The first 5 rows are patterns. Each new row is the sum of 2 different patterns, raised or lowered, with some noise. Before adding, each is slid sideways (what falls off one end comes back at the other) and multiplied by a number that may be negative. Names go in the order of the patterns.
Known rows, each followed by the names of its patterns:
[ -8  17  -4   9 -17  23 -14 -20  -4   7  -2   6  11 -22  22   0  -1   2
  -3 -19   7 -16  19   2   6   3  -9   5  -5  21  -8   5]
nol
[ 16  -7  -5  11 -11 -10   9 -13  18  10  17  -4   4  15  -1  -1 -14  -5
  -5  10   7  17  17  12 -19  11   0  -5  21 -19   9 -23]
Laka
[ -9  -5   1 -13   9 -15  -9 -12 -18  16  -2 -23 -12 -12 -11  13 -12  17
   0  -5 -12 -14  17  -1 -21 -17   0  11  18  -7  -7 -16]
nepil
[  8  -1   3 -21  19 -16 -10  -1 -16  16 -19  10 -17 -15  -5  -4 -13 -11
   7 -14   4  16  19 -15  -7  -1  -6   1  14  -2  -8 -17]
Dopo
[ 10  -6 -14  -5 -22   3  -6  -3  -5  15   4  14 -21 -15 -22   4  -9  -4
  -4  16 -11  14  -3  -3  15   4 -13  19  -4  23  12  21]
Nivi

New rows. What belongs after each?
[ 27  -5  28 -35 -11 -18  -7  -2   1 -15  22 -26   2 -19  -2   8 -13 -12
  15   6  21  12  10   0 -21 -28 -16  -7  -8  -8  -2 -25]
Laka Nivi
[ 29 -13 -19 -29  14   3  16  10  19  -5  26  -5  16  23  18  10   6   3
  41  24  30  21 -11   4 -14 -13  11   9  17 -15  17  26]
nepil Nivi
[ 11 -18  14  -5  31  18   5  14  11  21   4  22  -9  16   6  32  10  21
  -7  33  -8  -2   8  21  15   6  19   3  34  16  12   4]
nol nepil
[ 23 -14 -10 -26  -1 -19 -15 -13  28 -17  13   1 -18  26  -3   4   8   0
  25   4  24  16 -12  -3 -18 -27 -10  -3  -7 -15  14   3]
Laka Nivi
[-29   1   0  -9  10 -14  -2   9  -9 -14  -2  15   3 -24 -23   2   0  -1
 -12 -10  11   7 -13   8  -6 -16  21 -35  11 -22  15  -1]
Laka nepil
[  9  39  21  47  30   5  20  24  57  35  26  15  33  18  33  14  39  24
   1  18  26  13  47  37 -10  40  20  19  40  17  26  35]
nol nepil
[-16   4   8  -4 -11 -20  -1  -8  -6 -20 -34  -3  -1  15   3  -1 -17  -3
 -30  -9 -10  16  -1 -19  -1  -8  17  -7  21 -31   8 -16]
Laka nepil
[-13 -21  22 -18  -7   3 -25  22 -17  22 -22  -1   0 -12   0   2  -5   3
 -13  -2  -4  -5  -7 -13  -4   0  16   1  -1 -18  -2 -13]
Laka Dopo
[  8  -6 -12 -15   2   3   9  11  -4 -23 -12   8  16  -3   2  -4  14 -14
   8  14   3  18  -9   5 -12  22  17   7   4   1  13 -18]
nepil Dopo
[  4   7   4  22  -6  26 -14  30  -9   1  11  -2   5  13   0  10  21  18
  10   1  23   3  17 -17  12  16  18   9  23  15  11   6]
nol Laka
[  6 -10  -4   0  19  -2  23 -11  22 -16 -14 -18  -3 -16 -22 -14   7   1
   5 -16 -13 -23 -15 -14   4 -12 -14   0  -3  -6  13   0]
nepil Nivi
[  6 -11   8 -25  35 -26  -8 -15  -4  -4   5   1 -27  28  -9   5  17  15
 -28   4 -12  14   6  20   4 -11  -6   3  19  -2 -11   9]
nol Dopo
[  2 -14  19  -4  17  -3 -13 -12   8   7  20   4 -13  15  17 -13  13   8
  -9  19 -21  30  -3  19  15   0   8   9  25  -9  16  -6]
nol Dopo
[ -5  22  -6  -1  11   5  -9  -2  19  -3  10  -4   9 -13  21   4  17  11
  24   7  -2  22  -4 -13 -25  10   3   7  11  10   0  11]
Laka Dopo
[-29 -42 -30 -44 -11 -29 -36 -35 -34 -20 -23 -20 -37 -33 -37 -23 -29 -29
 -34 -23 -43 -45 -40 -16 -31 -38 -29 -45 -22 -21 -34 -19]
nol nepil
[-23 -20 -24 -22  -2 -19 -16 -13 -21 -19 -24 -20   1 -33   2 -37 -32 -29
 -14 -27 -33 -10 -24  -4  -1   0 -31 -22 -26 -30 -22   7]
Laka Dopo
[ -5 -50  -9 -31 -21 -23 -24 -41  -8 -40   1 -20 -17 -12 -26 -21 -16  -5
 -17 -11 -19  -1 -26 -20 -35 -10 -32 -41 -27 -17 -17 -13]
nol Nivi
[ 34   3   6 -10  13  27  24  44   1  14  25   7  12  34  15  14  20  13
  10  26 -15  14 -12  10   0  17  33  37   3  42  10  14]
Laka Nivi
[ -7 -43 -25   3 -18  -7  -2 -21 -20 -40 -20 -20 -10  -2 -36 -25 -12  -2
 -21 -28 -49  -5 -24 -13 -14 -25 -13 -19 -22 -17 -21 -13]
nepil Dopo
[-14   6  13 -10   6 -27  -6 -29 -11   5  15   6   7  -4  14   9   2 -20
 -17 -10  17  20  20  -3   4   8  -3  -7  13  -8   8  -9]
nepil Nivi
[-11 -10 -28 -10  -6  15 -17   3  16  -2 -13 -15  -9 -26  14 -28 -15  -9
  -3 -14  13 -27   1 -38 -15 -11  -3   4  -3  -5 -24   2]
nol Nivi
[-23  -5  -9   6 -11  16   2   7 -23  -5  -9  -4   2 -22 -12 -37  -5 -20
  -8  12 -12  -2  -1 -16  12   8   0 -14 -11  20   2   5]
Laka Nivi
[  7 -15 -12 -30   5 -16 -14  -9  -4 -13  -2  -9 -17   5  -5  -3 -20 -12
 -11  -1 -15   6 -17  -1 -17 -16  -6  -7   9 -25  -8  -6]
nol nepil
[  6   2   7  10 -22 -15   6   2 -23  -7 -22   2   9  20  -1  -5  -2  -7
  -9 -11  -9   0  -5  -9 -23  17 -34   9 -19 -16 -24  -8]
Dopo Nivi
[  8  11  20  13  18 -12   0 -34 -11 -18   6   3 -26  -9  22  11   3 -32
 -36 -16   2   0  -1  -5   2  -3  -5   5  -1  14  13 -32]
nepil Nivi
[-10 -24 -17 -11 -17  -1  -5   8 -23 -11 -13  -9  -3 -14 -23   0 -16  -6
 -23 -10 -22 -25 -11  -7  -7   0 -14 -22 -21 -31 -11 -18]
Laka nepil
[40 41 38 48 49 45 25 43 49 54 31 37  9 47 15 22 38 48 57 19 38 47 46 22
 12  8 54 33 50 46 24 45]
Laka nepil
[ 19  26   3   1  14  -2  -6   4 -15  -1  10   7  16  24   8  -2  -1   1
  -6  16  -7   6 -12   1   3  -6  14 -14  -2   4   3   3]
nol Laka
[  3  31   1   4  -1   5  32  16 -14  14  -3   2  27  -2  40   6  18  -3
  -4  30  13  -9  -5  21  18  34  16  18  -5   3  12  14]
nepil Dopo
[-12 -16 -16  -7 -15 -19 -12  -8  12  -7  36 -16   6 -10  17 -23  -1 -35
  37  -5  -5 -13  11  -5   6  -8 -16   3  -3  -5 -18 -13]
nol Nivi
[ 13   2  29  -2   3  -6  -7  26  14  -6  10   9   8  16   7  28  11  18
 -10   5  16  19 -10  -7  20  18  25  10  -1   6   9  18]
Laka nepil
[-26   5 -10 -10  -1   0   0  -3 -10 -11 -15  -7   0 -14  -5 -13  -3  -5
   8  -5  -7 -11   6 -20   6  14  -1 -11 -11  -3 -10  11]
nol Dopo
[ -8  -3 -15 -15 -26 -26  -7 -12  -1  10   5 -16 -15  -6   0 -11 -35 -24
 -12   6  10   0   1 -11 -31  -5  -8 -21  14 -36  -9 -38]
Laka nepil
